The first 6 rows are patterns. Each new row is the sum of 2 different patterns, raised or lowered, with some noise. Before adding, each is slid sideways (what falls off one end comes back at the other) and multiplied by a number that may be negative. Names go in the order of the patterns.
Known rows, each followed by the names of its patterns:
[-16.4  13.0 -12.2   9.4  -5.9   0.8   4.5  17.3  -8.7 -16.9 -14.6 -11.7
   0.6 -23.8  12.6  -3.2  -2.1   1.5  -3.0 -11.5   8.4   3.6  14.6  12.5
  27.7  -8.2  15.3 -18.9  -4.9]
P
[  0.1  -2.5   1.1  -7.3 -10.3   0.7   8.9  25.1 -13.2 -21.2  -0.9  -9.6
   3.7   8.9  -1.3   5.4 -11.6  -8.7 -18.4  -6.9 -11.9 -13.8 -10.1   7.8
   7.2   2.4  22.7  -2.0   7.7]
F
[ -8.3 -11.4  -9.6   3.6  -1.3  -4.0 -19.7  11.4 -13.7  20.0   3.0   2.7
   7.4   0.0   4.9  -5.4   8.0   4.3  -2.8 -20.3  -3.9  -7.7  12.9 -14.0
   7.5   2.3  -2.7  12.0   0.3]
N
[-43.0  12.7   5.4   6.1  11.9   0.2 -11.2  15.4  -5.0   2.0  -8.8  17.6
  -1.3  -4.0 -12.5  -9.2 -10.7 -13.0   2.0  -7.0  19.9 -18.1  -2.6 -13.0
  -6.1  14.9 -13.4   2.6   3.5]
S
[  0.6  12.4  -7.0  13.0   9.2   0.2  -7.7 -22.0 -14.2  17.1  -8.9   1.3
   1.7   6.9  -0.7  11.8   6.2   3.9  12.8  -1.6  -4.1  -8.1   2.4  -4.8
   6.7   2.6 -13.6   2.5  17.9]
L
[ -1.9   7.2  -7.4  -0.1   4.7  -5.9 -13.9 -11.2 -13.7   8.9  27.0  18.2
  -9.8   9.6 -14.0  16.1  16.5   4.4   6.7   1.2  -7.6   8.5  -0.1  -6.4
 -14.8 -19.0  21.6 -17.5   0.3]
A

New rows. What belongs after each?
[24.5 45.6 33.0 11.8 17.3 26.2 13.2 15.2 19.1  4.6 13.9 18.2 16.7 24.5
 20.1 26.2 19.3 30.9  8.1 25.0 18.1 13.8  5.1 13.7  7.7 21.8 10.9  6.6
 15.3]
N L
[-11.7   1.7  17.6  -0.8  31.8  19.3  18.5  10.9  15.9 -10.3  31.1  18.5
  36.6  32.8  27.0  13.3  25.5  -8.8  35.9 -10.2  20.8  -0.5  15.2   7.1
  23.3   8.0  33.5   7.1   2.8]
P S
[  7.0 -13.0  12.2  -5.4   7.9  11.7   5.5   7.4  16.0  21.9  17.5  -7.2
  -2.1   2.0   3.5  -5.8   5.6 -13.1   2.5  -0.3   1.4   7.5  -1.1   1.8
 -19.8   8.0  15.2  19.4  11.5]
F N
[-51.7 -45.9 -51.4 -37.4 -24.6 -51.2 -17.1 -42.4 -38.5 -41.2 -39.2 -49.4
 -33.7 -34.3 -13.5 -14.4  -6.8 -21.3 -19.4 -43.7 -32.4 -44.2 -16.1 -47.0
 -29.4 -37.2 -25.8 -10.2 -25.9]
P F
[14.7 20.1 -1.2 22.4  6.1 13.4 24.8 11.5  5.7 21.8  7.8 15.6 -9.6 16.2
 28.3 26.8 38.4 24.2 -1.4 21.2 12.3 21.0 18.9 29.3 12.3 19.7 20.0 15.3
 10.9]
F L
[  6.2 -15.7 -14.3  -5.2   8.0  16.3   7.1 -27.0  14.0 -10.5  14.8  -0.2
   2.0  -3.4  -3.7   3.5 -11.4   6.6   5.7   3.3 -10.6   4.0  -7.7   6.3
   3.1   6.5  -7.8  -0.3  -0.1]
N L
[  0.3  22.5  -1.4  17.2  15.5 -21.1  28.0  17.8  26.3  20.0   7.8  -3.9
  26.6   2.5  16.4   4.7  15.4   9.4  18.2   0.0  11.1  -5.0   8.1  23.1
   6.2  23.4 -20.6  -0.5   8.9]
S L
[25.7  4.5 11.2 16.0  9.9  9.2  7.5  5.1  3.5  8.3 -7.1 -3.4 17.7 -0.5
 31.8 14.7 15.8 -4.5 12.3 10.6 14.0  9.4 -4.0  6.4  7.3 34.9 21.2 21.6
 13.2]
P N
[-11.1  -0.3 -16.9 -15.1 -14.1  -6.3   9.6  -5.1 -27.8  -1.6 -12.0  -3.0
  -3.4   2.2  -5.8  13.1  -4.1   1.4  -3.6   9.9 -11.4 -15.8 -17.1 -28.9
 -12.1 -18.0  -6.1  -8.1   4.4]
F S
[ -7.7  -3.6  -1.6  -0.9  12.5  20.0 -20.4   2.2 -31.3 -20.1 -35.3   5.3
 -24.0  12.6 -26.6 -10.2 -16.0   0.9  -7.7 -33.3 -23.3 -17.3 -35.7 -22.9
   9.4  -6.5  -2.1  -7.2 -21.1]
P S
[-11.9  18.2  -7.9  -1.1   3.8   9.2  -2.8   8.8   3.2  -7.4 -15.1  -8.8
 -13.2  11.5  18.0   5.7  -4.9  19.6  -9.8  19.1   9.5  10.2   8.8  -0.5
 -13.1 -10.0  -7.9   4.5 -18.4]
L A
[ -0.7 -15.4  -7.7 -10.5  -2.9  11.8  -8.5  -4.1   4.1 -20.0   3.3   2.0
  -5.3  -4.9 -12.8 -14.5 -21.1 -11.0 -19.5 -11.1  -7.7   8.3   0.6   0.4
   7.7  -6.3  10.1  -6.7 -15.6]
F L
[-24.7  -1.3   5.9  20.2 -17.9 -19.2 -11.5 -16.9 -12.3  -6.5 -25.5   6.4
 -24.2   2.1 -19.8  -2.6 -27.7 -13.4 -20.8   8.6   2.2  -5.6   3.2  -2.7
  16.3   4.0  -1.7  -5.8   3.9]
P F
[ 24.3   5.0   6.1  -6.8  12.1  20.9 -12.9   3.2 -38.0 -18.2   7.9 -16.9
  -1.5  -3.1   8.1 -11.2   1.9   7.1  15.7  12.4  -0.3 -15.9   1.6  -7.3
  -8.0   6.4  -8.6 -13.4   5.5]
N L
[ 11.1   9.1  -3.7   1.1 -22.2   3.2  10.8  -7.8  12.9  -7.0 -11.3 -12.7
  -0.9   0.2  19.8  18.1   6.1  14.9  10.7   9.7 -13.1  -3.2  -1.7 -21.0
 -11.0 -10.4  -6.9   8.2 -10.2]
F N
[  1.7  -8.2  -0.8  -3.7   2.6   6.7  -6.4 -16.5  -1.2  -0.1 -10.3  -7.4
 -23.9 -13.9  -6.3  -3.6   4.9 -12.5   7.2 -15.3   7.4 -23.1  -0.3 -11.2
 -18.0  -5.0  -9.6 -36.1  -1.3]
N S
[  3.7 -12.8   5.7  -8.0  11.9 -17.6  -4.3 -22.9 -11.9   7.0 -20.1 -21.3
  -4.1  12.5   2.3   4.5  -4.0   8.6 -22.4  -9.8 -15.2  -1.6  11.4  10.9
 -18.4  -4.2 -27.2  -6.9 -19.2]
P A
[ -2.2   1.4 -18.9   3.0  12.4  20.9   7.8   3.0   2.3  -0.9  -6.5  -1.6
   1.2  -9.2   6.3   3.1   5.8   1.4 -10.4 -16.2   7.4   6.2   1.6  11.5
  -7.2 -11.1   3.1 -11.0   3.3]
P N
[-31.4 -14.8  -7.9  11.3 -11.5  -1.5 -29.5  -5.5  -9.3 -18.2 -26.6 -22.9
 -24.8   1.4 -14.9 -11.8 -16.6  -5.7   8.1  14.9 -40.1   6.5 -35.9 -17.8
 -21.5 -22.2 -23.1 -22.6 -14.4]
N L
[ 17.2 -28.8 -20.5  -7.3   5.9 -10.2  14.1  -0.3   1.3   1.9  -7.0 -21.0
 -15.6 -18.4  -7.1  -9.3   1.5 -14.9  10.1   0.1  18.6   8.7   0.5   3.0
  -0.1  -3.3 -14.2   6.7   9.6]
F N
[ 12.4  19.5 -17.5  -7.3 -11.3   5.8 -17.0  16.0 -18.5  -2.7  -8.6  -7.6
   7.5  14.8   1.0 -11.9  -7.4  -1.7   5.8 -28.7   1.2  -7.7 -22.9  -0.5
 -11.8 -12.6   2.7  -3.4  13.4]
P F
[  6.5   9.7   4.9  -5.1  18.9  -9.8  18.2 -16.4  18.3   4.4  11.5  11.3
 -17.2  13.9   0.1  -7.0  22.0 -16.6 -10.3   1.9 -20.7   5.2  11.4 -17.0
   9.9   0.7   3.1 -24.4  -7.2]
N S
[ 25.4  21.7  21.1  -4.3  13.4 -24.0   0.9 -13.0  13.4  -0.3  12.8   4.2
  12.1   8.3   9.6 -17.7   3.7  11.8  -0.6  13.1 -14.7   7.6   5.3   1.3
  15.9   8.8  12.1  17.4  18.8]
P F
[-12.3 -34.7  -8.6  27.8   6.1   8.5  -0.9  26.2 -11.5  12.2   4.4   2.0
  12.4   7.3 -11.2 -12.4 -12.9 -16.4 -21.1   8.4 -27.9  14.9  20.5  14.9
  -2.1   6.8   1.1  12.1  -1.0]
P L
[  0.7 -18.7 -10.2   6.9  -5.3 -10.0   1.5  -4.7 -14.1   9.4  11.1  20.1
  16.0  14.0 -29.0  -5.7 -12.1 -14.1  -9.2  -3.9 -26.1   4.2 -11.3  -4.8
   7.3   3.9 -10.7 -12.8  -6.2]
P A
[-21.9 -29.9 -16.4 -16.6 -22.9   6.2 -20.1  15.9 -30.6 -17.5 -25.8 -23.0
  -7.3 -23.8  -4.0   8.7 -60.8 -15.8  -5.5 -11.2   1.0  -4.3 -21.3   4.7
 -26.9 -16.7 -33.0   0.5 -22.7]
F S
[ 26.4  30.0  35.6  22.2  -1.5  19.1  11.1  -1.0  11.1  25.4  13.6  15.1
   5.0  12.5  16.1   1.5   9.7  -8.6  44.2  18.6  13.2  10.7   5.9  22.4
   8.6  14.0  27.1 -11.8  39.6]
F S
[18.1 10.3 20.5  3.3 19.7 14.6 24.0 17.7 22.3 18.7 17.4 12.8 41.5 26.6
 26.9 26.6 15.5  7.4 23.6  7.5 25.6 24.9 28.7 26.5 33.4 39.2 29.3 17.7
  8.2]
F L
[ -9.7 -31.9  -3.5  -4.1 -10.3  10.5 -14.6   2.8 -11.8 -14.6  -7.8   0.3
 -15.1  -1.7 -12.1  22.8 -26.9 -28.8  -6.3 -27.3  -5.6   4.4   1.2   2.4
 -20.8 -11.1 -19.2  -0.6 -28.7]
F N
[ 15.7  -0.2  25.6  12.0   3.3   8.2  12.4  16.2   6.9  23.0   4.3  29.9
  15.2  11.1  -8.2  11.4  16.1  12.9   7.4   9.9 -14.6  30.4  36.8  33.1
  10.5  23.5   7.7  25.7  10.4]
S L
[ 27.7  17.8   8.2  22.5  19.2  18.1  30.1  -1.6  31.2  10.9  15.8  55.2
  16.1   6.7   3.6  -0.3  10.7  26.9 -10.6  27.0  12.5  21.1   3.5  15.0
  12.7  34.4  26.8  33.4  36.1]
P S
[-17.7 -10.1 -20.4  16.0  19.3  -6.1  17.6 -17.5 -11.4  -7.0 -13.3   8.5
  10.3   6.7  -1.9  -6.7   0.1 -14.2  -9.0 -22.6   4.1 -24.9   5.9 -21.2
   0.7 -10.6  -3.7  -0.2   0.3]
P F
[ -4.8  -6.1   1.6   7.5 -14.3   4.5   1.3   2.6  -2.8  -2.8   6.8  -3.9
   1.5 -27.6  14.8  -9.1  17.3   2.4 -10.7  11.1  -5.0  -0.1  19.9  -5.3
  -3.4  -8.0 -19.8  -4.2  -1.8]
N S
[-24.2 -20.9 -16.0 -21.8 -20.8  -8.6   9.6 -10.4  -1.9   4.1 -20.8  16.0
 -41.5 -14.1 -23.2 -33.4 -10.9   3.6 -11.2   1.9  -8.2  -1.8  -5.8 -29.3
 -22.0 -28.1   7.1 -34.7  -2.3]
P S
[ -9.3 -38.2 -25.1 -21.1 -39.1   1.3  -9.7  12.6  -7.5 -11.5 -26.2  -5.8
 -15.0 -18.4 -31.4  -0.8  -8.4   4.0 -37.0 -43.4 -21.6 -32.7  -9.0 -12.3
   0.4 -23.4 -25.7 -32.6 -37.3]
F S
[ -0.4   1.5   6.6  19.4  15.2  14.1 -11.7  24.9 -22.4  40.6  12.3  20.4
  19.3  -5.3  23.6  -0.7   8.9  45.9  -8.5 -15.6  -1.4  -9.3  17.4   5.0
  -1.4  12.1   4.5  24.0  -3.8]
N S
[-15.7 -21.0 -14.2  -4.4 -25.9 -12.9 -17.1 -24.0 -24.9 -15.0 -17.9 -13.9
 -14.7 -17.6   7.9 -39.1  14.5 -11.4 -11.0 -14.7  -7.9  -6.5 -22.8  -4.5
  -2.5 -10.6 -22.8 -22.4 -35.3]
N A
[  3.7 -11.0  12.7  22.2   2.0  -0.3   7.8 -10.6   3.5 -10.5  19.2   3.6
   5.8  -4.4  -0.7   0.8  -5.6  -6.2 -10.5  13.6 -25.3  -3.9 -11.5  -4.3
  12.8 -11.1   5.5   7.2 -34.4]
F S
